There are 3 nested groupings, the coarsest first. Each group lies inside one group of the grouping before and may be the whole of it. The rows also spread widely along 10 directions, which tell nothing about the answers.
Some rows, each with its group in each grouping after it:
[-1.30 -0.65 -0.31  0.91 -1.21  3.13  1.78  2.10  1.17  1.38  0.97 -1.44
  1.24 -2.63 -0.32  3.27  4.86 -1.51  0.16  2.09  0.31]
nivan k_663 k_669
[-1.43  1.20  1.28 -0.10 -2.68  5.19  0.89 -1.37  2.34 -1.81  1.17  2.43
 -2.77 -0.46  1.03 -1.12  3.78 -3.34  0.77  0.66 -0.26]
nivan k_697 k_333
[ 2.39  0.42  0.74  1.11  0.94 -0.07 -0.24  2.96  1.01 -0.85  1.36 -2.65
  2.40 -0.85 -1.31  0.40  2.02 -0.83 -1.43 -3.65 -3.14]
nivan k_400 k_892
[-0.15 -0.79  1.43 -0.23 -1.79  3.04 -0.90  0.98 -4.12  0.96 -1.26 -0.01
 -1.56 -2.83 -2.30  2.12  2.06 -0.60  3.47  0.96 -3.30]
mezan k_375 k_321
[ 2.63 -2.66  2.91  0.58 -0.72  0.52 -1.38  4.33 -3.93  1.37 -4.70 -2.59
 -1.43 -3.86 -2.32 -0.40  1.96  0.78 -0.96 -0.19  0.03]
zote k_279 k_96
[ 1.99  1.13  2.23  1.40 -2.22  1.08  1.56  0.50  0.21 -0.92  0.48 -1.37
 -0.70  0.95 -1.68 -1.41  0.66  0.32 -1.55 -1.87 -2.17]
mezan k_499 k_596
[ 2.54 -0.76  1.96  1.22 -3.87 -1.00 -0.06  1.34 -3.56  3.08 -0.47 -0.53
  0.23  1.12 -3.38 -0.59 -0.33  0.69 -0.10  0.27 -4.92]
nivan k_697 k_483
[ 0.76 -0.39 -0.90  0.82 -1.33  3.58  0.71  0.93  0.61  0.51  0.37  1.55
 -1.57 -0.28 -0.12 -1.23  3.58 -3.86  1.30 -0.46 -0.66]
nivan k_697 k_487
[-3.31 -0.75 -1.83 -0.96  0.13  1.33 -2.48 -2.59  2.39  0.80 -1.19  3.41
  2.30 -0.22  1.17  0.66 -1.85 -1.86  4.10  1.50  3.09]
nivan k_215 k_741
[ 1.99  0.62 -0.09  1.28 -2.00 -2.54  3.15 -0.67  3.18  1.37  1.78  0.60
  1.23  5.10  0.45  0.86  2.00  0.27 -1.35  2.15 -5.26]
nivan k_400 k_88
[ 0.33  0.92 -0.36  0.76 -0.06  1.04  0.29  3.03  5.66 -1.26  0.73 -2.09
  3.04 -0.16  1.17 -0.77  1.25 -1.88 -2.82 -0.97  2.43]
nivan k_215 k_898
[ 0.85  0.36  6.66  2.17 -1.57  0.63  1.40 -2.48  1.36 -2.37  2.44  1.26
 -1.33 -0.89  0.64  1.09  0.92  3.35  1.33  0.56  0.65]
zote k_318 k_965
[ 2.12 -1.80 -2.61  0.43  2.92 -0.35  2.03 -0.45  0.12  2.26 -2.33  2.39
 -0.84  3.66 -0.04  0.69  5.81 -3.68  3.06  2.12 -3.63]
nivan k_215 k_840
[ 1.19 -0.38  5.30  1.82 -0.01  0.19  0.32  1.41 -3.44  0.75 -2.10 -3.02
 -0.68 -3.76 -3.57  3.58  3.06  3.28 -0.55  1.78 -2.28]
mezan k_729 k_396
[-0.05  0.24 -0.86 -0.76 -0.31  0.43 -0.62 -2.71 -1.63  2.66 -4.55  1.09
 -1.29  1.23 -0.86 -1.20  1.00  0.02  1.56  1.99 -0.74]
zote k_318 k_965
[-3.26 -0.04 -1.06 -0.18 -0.60 -0.07 -1.57  0.00  2.81  1.90 -0.55 -0.60
  4.59 -1.19 -0.15  2.60 -0.97  0.18  0.92  2.35  2.24]
nivan k_215 k_898
[-2.09  1.20  4.37 -0.03 -2.69  2.26 -0.81 -1.59  1.49 -2.20  3.66  0.99
  1.77 -2.28 -0.24  2.57 -0.50  1.66  1.75 -0.24 -1.68]
nivan k_663 k_669
[ 0.37  1.29 -0.38 -0.20  0.71 -0.29 -1.29 -0.87  1.50  0.61 -3.44 -0.49
  1.62  1.71 -1.29 -2.34 -0.47 -1.09 -1.92 -0.92 -0.06]
nivan k_215 k_840
[ 3.67 -0.26  2.57 -0.03  1.19 -0.59  0.00  0.40  0.17 -0.83 -2.37  0.18
 -0.58  1.78 -1.10 -1.54  1.70 -0.62 -0.33 -1.29 -4.18]
nivan k_215 k_741
[-2.87  1.39 -1.11  0.48 -3.70  1.95  2.76 -1.72  4.85  2.21 -0.57  0.69
  0.84  2.52  0.69  1.34  2.08 -0.65 -2.11  5.92  0.92]
nivan k_215 k_898
[ 1.13  0.51  0.53  2.13  3.01  1.01 -1.34  1.23 -1.76 -0.95  0.53 -1.42
  1.32 -2.77 -2.12  2.09  2.08 -0.60  2.62 -4.00 -0.59]
mezan k_729 k_396
[ 1.61  1.24 -1.30  2.15  0.94  1.89 -0.02  3.52  1.90 -0.20  0.45 -4.06
  2.15 -1.61 -1.55 -0.66  2.77 -2.37 -3.07 -4.28  1.76]
nivan k_400 k_88
[-0.50 -0.52 -3.40  0.50 -2.35  0.52  0.92  4.01  2.43  2.11  2.50 -1.91
  3.73 -1.51  1.13  3.15  1.87 -0.41  1.26  0.85  0.47]
zote k_318 k_965
[ 0.58 -0.63 -4.02  1.93  0.51 -0.26 -1.28  0.71 -0.35  2.57  1.95  0.54
  3.25  0.69 -0.91  0.18 -0.54 -2.49  3.34 -3.23  0.42]
nivan k_400 k_88
[-0.42  1.90 -4.14  1.59 -1.37  0.72  1.83  1.14  1.49  1.78  3.46 -2.32
  3.70  0.40 -0.99  3.89  2.67 -0.23  1.50 -1.67 -1.58]
zote k_318 k_965
[ 0.96 -0.02 -1.18  2.00  0.99 -0.38 -0.71  4.50  3.80 -0.11 -0.52 -2.53
  2.94 -1.98  1.15 -0.98 -0.17 -1.30 -2.18 -1.63  4.32]
mezan k_729 k_396
[ 0.77 -0.54 -0.67 -0.90 -3.62  0.39 -0.08  1.29 -3.00  1.72  0.53 -0.18
  1.00  0.41 -2.21  1.37 -0.18  0.32  2.58  0.13 -5.92]
mezan k_499 k_596

New rows. What belongs after each?
[-1.97  4.98 -1.38 -1.28 -4.94  3.75  0.85 -2.52 -0.44  0.55  0.73 -1.48
  0.18  1.11 -2.50  2.05  1.89  0.89 -0.54 -0.19 -5.80]
zote k_318 k_965
[ 0.24  2.60 -0.56  0.14 -0.47 -2.65  1.17 -3.44  2.97 -0.38 -0.69  0.08
  2.09  5.28 -0.33 -1.58 -2.14  1.31 -1.68 -0.68 -2.65]
mezan k_499 k_596
[-0.06  0.00  0.06  2.09 -3.07 -0.75  1.63  0.30  4.82 -0.67  3.51  1.45
  1.80  1.78  2.41  0.60 -0.77  0.39  0.23  0.10  2.21]
zote k_279 k_96
[ 2.67 -1.92  2.98  1.23  0.61  0.50 -1.80  2.76 -2.79  0.66 -1.20 -1.65
  0.16 -3.31 -2.20 -0.27  1.28 -0.07  0.48 -2.21 -0.42]
nivan k_400 k_88
[-1.63 -0.08 -0.46 -0.48 -2.03  2.40 -1.98  0.56  2.11  0.37 -1.31  1.11
  0.27 -1.15  0.97 -2.99 -0.68 -2.78 -0.24  0.06  3.13]
nivan k_697 k_333
[ 2.85 -1.33 -2.66  1.53  2.21  1.56 -0.42  3.25 -1.46  1.24 -0.32 -0.43
  0.97 -0.36 -1.86 -0.23  3.63 -4.18  2.62 -3.50 -0.98]
nivan k_215 k_840
[ 2.56 -0.50 -0.18  0.56 -2.88 -3.23  1.76  0.70  1.99  1.18  2.52  1.32
  2.18  3.95  1.54  0.56 -0.68  1.50  1.75  0.95 -4.44]
zote k_318 k_965
[-0.74 -1.67  1.11  0.23  2.18 -1.16  2.15  0.48  3.81  0.55 -0.59 -0.35
  1.99 -0.56  1.70  3.85  4.75  0.27 -0.02  4.90 -0.37]
nivan k_663 k_669
[ 0.86 -1.10 -1.23  1.48 -0.63  3.11 -0.70  5.73  0.88 -0.27  1.80 -1.83
  1.49 -3.66  0.39  0.64  1.47 -3.17  1.59 -2.76  2.46]
mezan k_375 k_321
[-0.25 -1.60 -0.22  1.60  1.82 -0.83  3.41 -0.65  3.59  2.04 -1.12  0.73
  0.74  1.66  1.67  2.11  5.01 -0.96 -0.15  4.89  1.07]
nivan k_663 k_669
[ 0.99  2.25 -3.50  2.32 -3.14  2.40  0.98  2.76  0.44  1.34  1.75 -2.24
  1.41  0.60 -1.99  0.11  1.20 -2.27 -1.01 -2.85 -1.47]
mezan k_729 k_396
[-0.70  1.22 -3.64  1.41 -2.11  1.37  1.85 -1.91  4.28  1.03  2.98  2.54
  1.24  3.89  1.49 -0.53  1.02 -3.08  0.99 -0.16 -0.05]
nivan k_400 k_88
[ 1.76 -1.84  1.21  1.51 -4.42  1.01  1.36  0.99 -1.51  1.06  2.25  2.00
 -0.85  0.92 -0.50 -0.76 -0.93 -0.35  3.13  0.13 -1.71]
mezan k_499 k_596
[-1.38 -1.09  2.66  0.95 -3.01  3.08 -0.86 -1.43 -1.95  0.71  0.18  2.78
 -2.15 -1.85 -0.44  0.29 -1.02 -0.32  4.15  1.78  1.52]
mezan k_375 k_321
[-2.38  0.81 -1.03  2.86 -2.96  0.55  0.17  0.23  0.56  2.73  1.54 -2.07
  3.37 -1.16 -1.84  2.44 -1.92  0.97  0.24  0.61  3.67]
mezan k_375 k_321
[-2.13  0.62 -0.43 -1.19  0.87  4.40 -1.72 -0.84 -1.14 -0.24 -1.27  0.71
  0.03 -2.54 -1.57  2.18  3.76 -2.56  3.19 -0.27 -1.62]
nivan k_215 k_840
[-0.76 -1.35  2.40 -0.17 -1.19  3.95  1.17 -0.15 -1.11  0.85 -1.27  0.98
 -2.21 -2.37 -0.71  2.17  5.39 -1.27  1.68  3.54 -1.56]
nivan k_663 k_669
[ 2.21 -1.65  0.33  2.27  1.29 -2.92  2.74 -0.77 -0.86  3.36 -0.71  0.14
  0.78  3.10 -1.32  2.14  3.72  0.44  0.80  2.33 -4.60]
nivan k_400 k_892
[ 0.09 -0.32  1.36  1.68  1.25 -0.21  1.87 -4.67 -1.90  2.68 -2.34  1.77
 -1.73  2.74 -2.15  1.27  3.74  0.22  1.58  2.87 -3.23]
nivan k_400 k_892
[-0.88  0.71 -1.75  3.20 -2.79  0.53  1.77  1.56  2.83  1.14  6.39 -1.10
  4.60  0.04 -0.37  3.67  0.58 -0.44  0.70 -1.53 -0.70]
nivan k_400 k_892
[ 2.30  2.03  0.87 -1.74 -1.25  0.77 -2.00  0.81 -1.93 -0.37 -1.85 -1.57
  0.12  0.76 -2.74 -1.71  0.67 -0.51 -1.52 -3.11 -7.33]
nivan k_400 k_88
[-2.27 -1.47  1.86 -1.02 -2.18  2.53 -0.87 -0.32  1.75 -0.47  1.64  3.04
  0.03 -2.65  1.92  2.09  1.11 -0.86  3.30  2.89 -0.01]
nivan k_400 k_88
[ 0.37  2.22  0.21  0.55 -3.79  4.97 -0.15 -1.36 -0.42 -0.56  0.65  1.61
 -2.67  1.14 -1.42 -3.56  1.49 -3.65  0.23 -2.73 -1.87]
nivan k_697 k_333
[ 3.45  0.23 -0.32 -2.14  0.29  0.94  0.10  5.38  3.05 -1.86 -1.69 -2.18
  0.95  0.50  0.53 -1.12  3.79 -2.97 -2.50 -1.31 -5.46]
nivan k_215 k_741
[ 3.26 -2.30  4.94  2.66 -3.31 -0.20  2.56  4.44  1.39 -0.42  2.12 -0.01
 -0.86 -1.36  1.22  1.14  2.13  1.14 -0.52  2.96 -1.32]
mezan k_729 k_396
[ 0.30 -0.97  4.51 -0.53 -0.60  2.81 -0.94  1.01 -1.24 -1.95  1.14  1.23
 -0.64 -3.25 -0.98  2.77  3.22 -0.33  3.39  0.16 -3.79]
nivan k_215 k_840
[ 2.21 -0.21  2.78  2.38  0.37 -0.26  2.57 -1.21 -1.38  1.52 -0.91 -1.02
 -0.54  1.53 -2.46  1.32  4.20  0.74 -0.69  0.98 -3.01]
nivan k_663 k_669
[-3.40  1.62 -2.61 -0.66  0.16  2.05 -1.83 -3.72  2.56  0.51 -1.50  2.09
  1.25  0.05  1.36 -0.75 -0.99 -0.92  2.57  0.08  4.23]
zote k_318 k_965
[-2.08 -1.58  0.35  0.56 -4.93  4.46 -0.62  2.50  0.41  0.82  4.25  1.83
  0.73 -3.81  0.73  2.20  0.79 -2.06  3.51  1.15  0.30]
nivan k_400 k_892
[-2.20  4.50 -1.85 -1.68 -0.25  4.36 -2.82 -0.41  0.98 -1.27 -2.28 -3.60
  2.28 -1.66 -3.40 -0.05  0.82 -1.71 -2.48 -4.19 -1.36]
nivan k_215 k_741
[-0.15  2.67  2.20  1.66 -0.76  3.73  2.09 -1.35  4.52 -3.49  3.22  0.49
  0.01  0.51  0.31  0.88  3.22 -1.36 -0.64 -1.99 -0.18]
nivan k_215 k_741
[ 2.19 -1.41 -0.49  0.15  1.01  0.02 -1.75  1.93 -2.67  0.13 -0.18 -0.46
  1.14 -1.17 -1.68 -0.44 -0.45 -1.00  3.62 -3.77 -2.01]
mezan k_499 k_596
[ 3.85 -1.08 -1.50  1.07  3.40 -3.37  1.32 -0.13  1.33  1.20 -2.22  0.80
  0.61  3.82  1.26 -1.45  2.11 -0.53  1.34 -0.46 -1.03]
zote k_318 k_965
[ 3.36 -3.14  4.22  1.90 -1.08  0.17  1.95  0.19  3.04 -1.27  2.00  5.02
 -2.20  1.94  3.50 -3.05  1.16 -1.72  2.26  1.27  0.81]
nivan k_663 k_669
[-0.55  0.08 -1.24 -0.50  1.13 -1.01 -2.34 -0.99  2.79 -1.07 -1.12  2.02
  1.72  0.78  1.92 -1.41 -2.04 -0.65  1.85 -1.74  2.27]
zote k_279 k_96
[ 0.86  0.36  1.00  0.64 -3.13  2.85 -1.78  2.49 -1.34  0.90 -2.77 -1.65
 -1.02 -1.81 -1.66 -3.60 -1.99 -1.43 -1.89 -1.63  2.23]
mezan k_375 k_321
[ 1.94  0.69  6.33  3.26 -3.57  1.37  0.82  0.15 -2.60 -1.04  2.42 -1.28
 -1.13 -1.55 -2.96  0.95 -0.38  2.61  0.56 -1.59 -1.76]
mezan k_375 k_321
[ 2.27 -1.33 -1.76  2.24 -2.96  2.77  1.01  3.24 -0.99  0.68  3.41  1.00
 -0.63 -0.56 -0.07  0.57  2.47 -2.70  3.62 -2.77 -0.53]
zote k_279 k_96
[ 0.30  0.51  0.02 -2.29  3.62 -1.05 -2.15 -2.72  2.18 -2.02 -5.21  2.43
 -1.13  2.05  1.98 -2.71  0.52 -0.97  0.59 -0.70 -0.76]
zote k_279 k_96
[-0.12  1.75  2.18  0.93 -3.05  2.92 -1.73 -0.52 -1.50 -1.22  1.93  1.26
 -0.36 -1.62 -1.54 -0.14 -1.75  0.11  2.33 -2.62 -1.66]
mezan k_729 k_396
[ 2.17 -1.65  0.85 -1.33 -0.52  0.45 -2.35 -0.52 -4.38  0.48 -2.22  2.50
 -1.55  0.41 -1.60 -2.27 -1.35 -1.01  4.63 -1.96 -4.15]
mezan k_499 k_596
[ 2.58 -2.68  1.90 -1.58  1.41 -0.90 -3.74  1.53 -3.62  0.34 -1.78  2.12
 -0.04 -1.40 -0.98 -1.40 -0.18 -1.42  4.53 -1.73 -4.56]
nivan k_697 k_483
[ 0.39  0.41  2.65  1.78  1.33 -0.24  0.46 -4.09 -0.85  1.26 -2.25  0.87
 -1.06  1.23 -2.00  0.18  1.87  0.98  0.29  0.96 -0.73]
nivan k_400 k_88
[ 1.30 -0.43  2.31  0.23  2.98  1.79 -0.74 -0.88 -1.36 -1.08 -1.27  0.41
 -0.62 -1.32 -1.86  1.78  4.25 -1.14  3.05 -1.52 -2.85]
nivan k_215 k_741
[ 3.48 -0.46  2.55  0.47 -3.99 -0.22  1.91  2.17  1.41 -1.18  4.63  1.40
 -0.17  2.21  0.68  0.17  2.25 -0.73  1.18 -0.51 -7.34]
nivan k_697 k_333
[ 1.74 -0.20  2.95  3.63 -5.90  0.40  1.70 -0.12 -0.55  1.51  4.01  1.06
 -0.22  1.46 -1.65 -0.86 -0.64  0.60  0.74 -0.58 -1.44]
nivan k_697 k_333
[ 2.18 -2.04  3.42  2.30 -4.06  0.66  1.82  0.73 -4.77  2.58 -0.09 -0.68
 -1.59 -0.66 -3.48  0.93  0.93  1.95  1.34  1.27 -2.79]
mezan k_499 k_596
[ 0.98  0.26  3.18 -0.08 -5.66  1.39 -0.68  2.02  2.02  0.03 -0.28  0.01
  0.65  0.39 -0.19 -2.88 -2.49  0.19 -2.63  0.89 -0.55]
nivan k_215 k_898
[ 0.04  1.38 -1.25 -0.01 -0.43  2.26  1.52  0.63  3.29 -0.80  2.04 -0.01
  0.56  0.63  0.79  1.31  4.28 -2.46 -0.15 -0.50 -2.75]
nivan k_400 k_88
[ 0.38 -1.33  1.20 -0.28  0.17 -3.47 -2.72  1.39  2.33 -0.01 -3.08 -0.16
  2.73 -0.65  1.53 -1.61 -3.51  1.98 -1.00  0.10  3.18]
zote k_279 k_96
[-1.76  0.62  0.48 -2.73  2.44 -1.17 -2.97 -2.21  2.22 -0.41 -5.05  0.39
  1.64 -0.78  1.51 -0.76 -0.80  1.23  0.33  1.67  1.46]
zote k_318 k_965
[ 1.76  1.13 -1.36  3.11  0.38 -0.05  2.51 -0.49  1.96  1.39  0.95 -1.27
  1.54  3.25 -1.26 -0.52  2.52 -1.37 -1.55 -1.59 -0.56]
nivan k_663 k_669
[ 4.36  0.61 -0.10 -0.21  1.91 -0.36  1.27  3.48  0.57 -1.47 -2.38 -3.09
 -0.22  1.30 -0.99 -2.38  3.29 -1.75 -2.75 -3.37 -4.04]
mezan k_499 k_596
[-2.55  3.32 -0.67 -1.52 -1.84  5.02 -0.67 -3.39 -1.36 -0.65  1.02  0.71
 -0.77 -1.26 -1.52  2.84  2.98 -0.26  3.81 -1.09 -3.66]
zote k_318 k_965
[ 0.26 -2.51  3.55  1.03  0.47  0.09  0.94 -3.05 -0.48  0.68 -3.45  3.55
 -3.69  0.15  1.06  0.15  2.50  0.83  2.42  4.18  1.49]
zote k_279 k_96
[ 0.60 -0.84 -2.24  0.66 -1.65  3.41 -1.05  3.27 -0.08  1.09  0.08 -0.56
  0.51 -2.87  0.42 -1.35  1.02 -2.47  1.86 -2.09  3.43]
zote k_318 k_965
[-1.65  2.66 -0.86 -0.13 -0.43  1.23  0.34  0.81  5.01 -1.43 -0.68 -2.10
  2.00 -0.03  1.10 -0.09  0.26 -0.86 -2.90  0.32  1.53]
mezan k_375 k_321
